There are 9 hidden switches. A switch that is on adds its own fixed numbers to the row, and there is some noise. The rows also spread widely along 13 directions, which tell nothing about the answers.
In the rows, 128 means zero.
Some rows, each with its switches (1 for on, 0 for off) after it:
[139 135 163  91 156 141  98 129 181 122 204 133  91 128 115 113 155 123
 125  71 194 158] -> 0 0 1 0 0 1 1 1 0
[162  85 148 141 115 137 118 109 105 166 109  76 150 111 136 102 109  96
 156  94 149 141] -> 1 1 0 0 1 1 1 1 1
[114 196 151 128  81 102 102 142 135 146 167  85 147 158  87  87 174 125
 138 152  84  85] -> 0 0 0 0 0 0 0 0 0
[152  74 152 115  96 172 109 100 141 134 106 117 150  65 105 121 117 131
  92  94  85 157] -> 0 1 0 1 1 1 1 1 0
[155 125 134 105 111 164  97 106 141 156 150 130 109  94 105 100 145 144
 143  88 111 143] -> 0 1 0 0 0 1 0 0 0
[141  76 142 105 117 157 141 106 119 127 143  88 156 101 122  97 102  80
 180  85 107 160] -> 1 0 0 1 1 0 1 0 1
[128 114 162 119 104 173 120 107 125 124 130 116 123 110 114  98 133 103
 117  91 111 116] -> 0 0 1 1 0 1 0 1 0
[104 137 175 109 119 134 142 108 137 106 138 110  99 113 117  67 136 135
 118 105 136  94] -> 1 1 0 1 0 1 0 0 0
[153  94 157 122 144 155 151 142 137 153 120 103 200  28 128 115 100 140
 144 112 173 173] -> 0 0 0 1 0 0 1 1 0
[139 146 169  76 104 141 135 120 120 137 191  73 139  78 101  66 120 112
 170 122 106 127] -> 1 1 0 1 0 1 1 1 0
[165  86 180 111  93 130 120 131 128 168 209 113  93  89  67 123 106 130
  97 100 120 159] -> 1 1 1 1 1 1 0 0 0
[128  89 135 114 136 127 127  99 159 109 121 100 113 119 146 133 129 111
 107  92 135 151] -> 1 1 0 0 1 1 1 0 0
[137 124 124 119 132 137 113  80 135 141 109 108 125  75 163 125 109 103
  96 150 152  99] -> 0 0 0 1 1 1 0 0 0
[165  35 129 166 116 142 119  81 127 167 109 162 104  99 145  95  74 115
 176  94 175 145] -> 0 1 0 0 1 0 0 0 0
[138 142 124 102 100 134 109 114 147 142 133  88 112  76 115 119 153 148
 101 126  77 143] -> 0 0 1 0 0 1 0 1 0
[168  84 111  55 152 116  81  74 119 108 170 100 108  90 140 143 108  85
 154 134 107 152] -> 0 0 0 0 0 1 1 1 0
[144 104 192  81 144 140 140 123 137 108 139 110 135  22 110  58 107 157
 150 107 168 152] -> 0 1 1 1 0 0 1 1 0
[162  14 123  95 102 116 166  58  62 137 141  99 165 148  78 146 106 100
 110 128  75 179] -> 0 1 0 1 0 1 1 1 0
[137  91 152  59 148 132 154 120 117 101 193  68 136 114 104 145 132  89
 132  90 109 182] -> 1 0 1 1 0 1 1 0 0
[143  79 139 109 124 111 131 103 141 126 132 124 132 100 105  94 127 146
 143  98 144 172] -> 1 0 0 1 1 0 0 1 0
[118 115 168  92 145  94 166 140 107 121 161  80  84 104 100 117 141 153
  87 113 126 138] -> 0 0 0 1 0 0 0 0 1
[110 151 163 118 121 174 156 134 156 136 138  93 155 102 112 103 159 126
 107  79 149 139] -> 1 0 1 0 1 0 0 0 1
[109  76 184 100 145 132 141 100 144  77 146 130  95 108 123  85 101 117
 121  92 160 110] -> 1 1 0 0 0 0 1 0 1
[144  67 145 100 156  95 109 117 152 103 147 123 118 123 103 151 141 148
 113  87 150 185] -> 1 0 1 0 0 1 0 0 0
[110 136 143 122 130 142 157 105 163 125 141 120 114 116 151  86 132 124
 114 107 185 123] -> 1 1 0 1 0 0 0 1 0
[136  63 159 107 126 124 188 101  93 143 140  85 130 116  98  89 117 139
 141  87 138 165] -> 1 1 0 0 0 1 1 1 1
[127  94 171  96  88  96  85  91 161  84 144 132 134 112  72  67 127 154
 104 136  93 121] -> 1 1 0 1 0 0 1 1 1

New rows. What belongs after each?
[149  75 145 139 114 119  72 102 139 133 135 153 102 171  92 104 145 122
 125  74 137 143] -> 0 0 0 1 1 0 0 0 1
[122  95 178 105 150 161 177 145 144 129 193 125 125  87 107 123 112 127
 132  71 175 163] -> 1 0 0 0 0 0 0 1 0
[143 117 163 103 124 141 104 128 145 128 105  88 131  67 108  74 152 160
 144  73 114 162] -> 0 0 0 1 1 1 1 1 1
[142 132 131 108 122 156  95  99 176 129 163 133 146 123 137  97 131  98
 135 104 170 140] -> 1 1 0 1 0 0 1 1 0
[136 120 129  77 119 105  82  72 152  98 145 112 105 102 122  96 142 147
 108 140 111 129] -> 0 1 0 1 0 1 0 1 1
[126  55 175 101 126 187 168 100 119 117 194 135 151  98 100 132  80  79
 120  92 139 142] -> 0 0 0 1 1 0 0 0 1
[146  94 142 100  88  85 115 112 110 128 178  85 107 153  75 121 147 129
 124 125  62 160] -> 0 1 1 1 0 1 0 0 0
[131  94 171  88 107 103 139 108 102 110 124  87 150  99  69  68 137 152
 146 112  82 141] -> 1 0 0 1 0 1 1 1 0
[139  60 160 136 127 141 176  97 117 148 159 138 160  96 130  85  74 113
 175 117 201 148] -> 0 1 0 1 0 0 0 1 0
[145  72 173 109 129 160 157 121  79 131 133  89 146  84 107 121 105  98
 115  97 128 143] -> 0 0 1 1 0 0 0 1 1
[145 112 160 125 100 188 107 132 141 146 166 106 115 103 121  85 124 103
 180  59 113 151] -> 0 1 1 1 0 1 0 0 1
[144  78 171 136  97 162 136 124 106 133 107 117 197 105  87  61 123 128
 199  72 118 156] -> 1 1 0 1 0 0 0 1 0
[129 115 152  77 140 136 122 101 155 104 170 130  91 101 110 102 134 123
  92  99 145 135] -> 1 0 0 1 0 0 1 1 0
[140 114 156 101 111 151 150 121 105 151 166  78 110  69 123 105  99 106
 128 127  98 119] -> 0 1 0 0 0 0 1 0 1
[161  94 179 120 149 113 103 151  89 139  94  76 107  89 106 100 149 154
 133  63 147 160] -> 0 0 1 1 0 1 0 1 1
[141  57 174  88 141 118 116 115 130  93 155 134 120  87  89  95 108 137
 164  91 122 159] -> 0 0 0 0 0 0 1 1 0
[126  84 137 131 124 137 106  79 155 114 158 144 109 194 133 103 132  94
 148  73 174 133] -> 1 1 0 0 0 1 0 1 1
[195  45 190  77 165  86 108 142  33 133 148  69 106  96  70 146 120 126
  93  92 133 169] -> 0 1 0 1 0 0 1 1 1
[ 99 134 184  91 137 134 130 124 156  78 173 111 148 114 113  73 127 114
 162 105 152 112] -> 1 0 0 1 0 0 0 0 1
[137  64 176  97 128 136 170  99 129 124 169  95 140  43 126 111  67 123
 121 139 154 146] -> 0 1 1 0 0 1 1 1 1
[114 141 132 143  85 166 155  96 132 154 151 116 120 158 132  82 137  92
 126 113 129 104] -> 0 1 0 1 0 0 0 1 0
[120 103 124 115 146  95 154  93 125 125 149 101 126 141 145 122 123 113
 153 136 161 132] -> 0 0 0 0 0 1 0 0 0
[131 118 162 111 108 161 154 121 122 145 180  92 113  74 129  86  99  98
 170 108 123 132] -> 0 0 1 1 0 1 0 1 0
[125  76 122  73 126  90 156  53 150  97 149 102  94 116 121 119 130 135
  75 140 124 163] -> 0 1 1 1 1 1 1 0 0
[138  95 130  99 125 112 120 123 147 121 186 111 118 128 106 153 132 117
 115 108 110 169] -> 1 0 0 0 0 0 0 1 0
[162  65 140 117 139 108  90 108 130 140 157 127 131 135 103 148 124 127
 120  94 158 167] -> 1 0 0 0 0 1 0 1 1
[143 161 156 141  97  95  72 111 162 160 184 154 110 190  84  32 167 130
 171 105 202 110] -> 1 0 1 1 0 0 0 1 0
[128 187 125 142 123 101 101 131 165 167 130 108 108 159 123  80 190 156
 103 105 186 119] -> 1 0 0 1 0 0 0 0 1
[149 129 168 128 122 145 125 137 136 165 151 126 173 105  82 146 145 149
  46 116 175 135] -> 1 1 0 0 0 0 0 1 0
[137 105 166 112 112 147 145 119 111 136 173 102 175 124 102  97 110  79
 154 113 135 129] -> 1 0 0 1 0 0 1 1 0
[127  94 179  87 119 102 158 140 120 105 193  63 134 112  90 129 124 124
 122 111 104 171] -> 1 1 1 1 0 1 0 1 0
[128  94 143 116 142 139 148 110 121 125 122 105  85 112 141 119 120 101
  99  89 142 125] -> 1 0 0 0 0 0 1 1 0
[118 113 128 121 129  77 142  98 183 128 170 126 115 139 127  84 134 151
 149 124 192 160] -> 1 0 1 1 0 1 0 0 0
[141  86 119 106 137 124 147  94 143 145 134 116  80 105 122 139 139 143
  73 103 136 165] -> 0 0 1 0 0 1 1 0 0
[147  65 186  62 154 128 152 122 115 106 192  76 183  81  80 164 108 118
  96 108 136 178] -> 1 1 0 0 1 1 1 0 1
[165 145 141 104 110 132  65 119 186 160 152 151 112  67  88  84 148 178
  90 113 149 144] -> 1 1 0 1 0 0 1 0 0
[122 128 130 103 173 117 152 105 127 116 126  71 150  96 184 105 117  94
 187 130 182 127] -> 0 0 0 0 0 1 1 0 0
[129  74 171 143 116  97 163 132 115 132 128  79 182 146 101 125 125 128
 126 111 138 155] -> 1 1 0 0 0 1 1 1 0
[134 122 144  93 131 121 141 118 139 139 184  62  82  71 152 146 101 106
  80 132 132 133] -> 1 1 0 1 1 1 0 0 1
[119 132 149 138 113 137  86 131 167 116 101 126 157 133 104 120 170 152
 113  94 106 128] -> 0 0 0 0 0 1 0 0 0
[141  97 158  83 143 141 137 113 123 114 170 109  85 139  99  97 156 125
 120  48 162 174] -> 1 1 1 1 0 0 0 1 1
[163 121 134 108 126 124 117 111 120 176 138 111 121  46 113 113 116 159
 111 140 140 136] -> 0 0 0 1 0 1 0 0 0
[154 113 147  97 148 124 115 107 132 137 142  96 129  93 134 104 124 108
 129 109 178 146] -> 1 0 1 1 0 1 1 1 0
[137 112 188 119 161 153 142 154 110 130 153  76 149 106 135 140 124  94
 134  76 178 144] -> 0 1 0 1 1 1 0 0 0
[110 105 198 141 125 109 126 152 166 105 153 106 114 112 122 106 106 126
  85 111 158 112] -> 1 1 0 1 0 0 1 0 1
[128  98 117  97 131 123 173  67  97 140 139 103 151 131 115 134 127 110
 102 143 137 125] -> 1 0 0 0 0 1 0 0 0
[144  91 170  94 170 122 157 133 117 129 188  78  96  75 159 114  86  99
 181 100 184 154] -> 0 1 0 0 0 1 1 1 0
[129  84 197 130 143 117 132 138 105 111 135  96 125 103 120 129 106 110
 115 111 158 114] -> 0 0 1 0 0 1 0 1 0
[145  42 171 105 121 110 139  98  70 115 146 106  91 124  90 136 103 116
 104 110  95 130] -> 0 1 0 0 0 1 0 1 0
[120  94 175 107  96 147 105 104 159  90 161 155 146 125  78  77 124 129
 142  99 105 125] -> 1 1 0 1 0 0 0 0 0
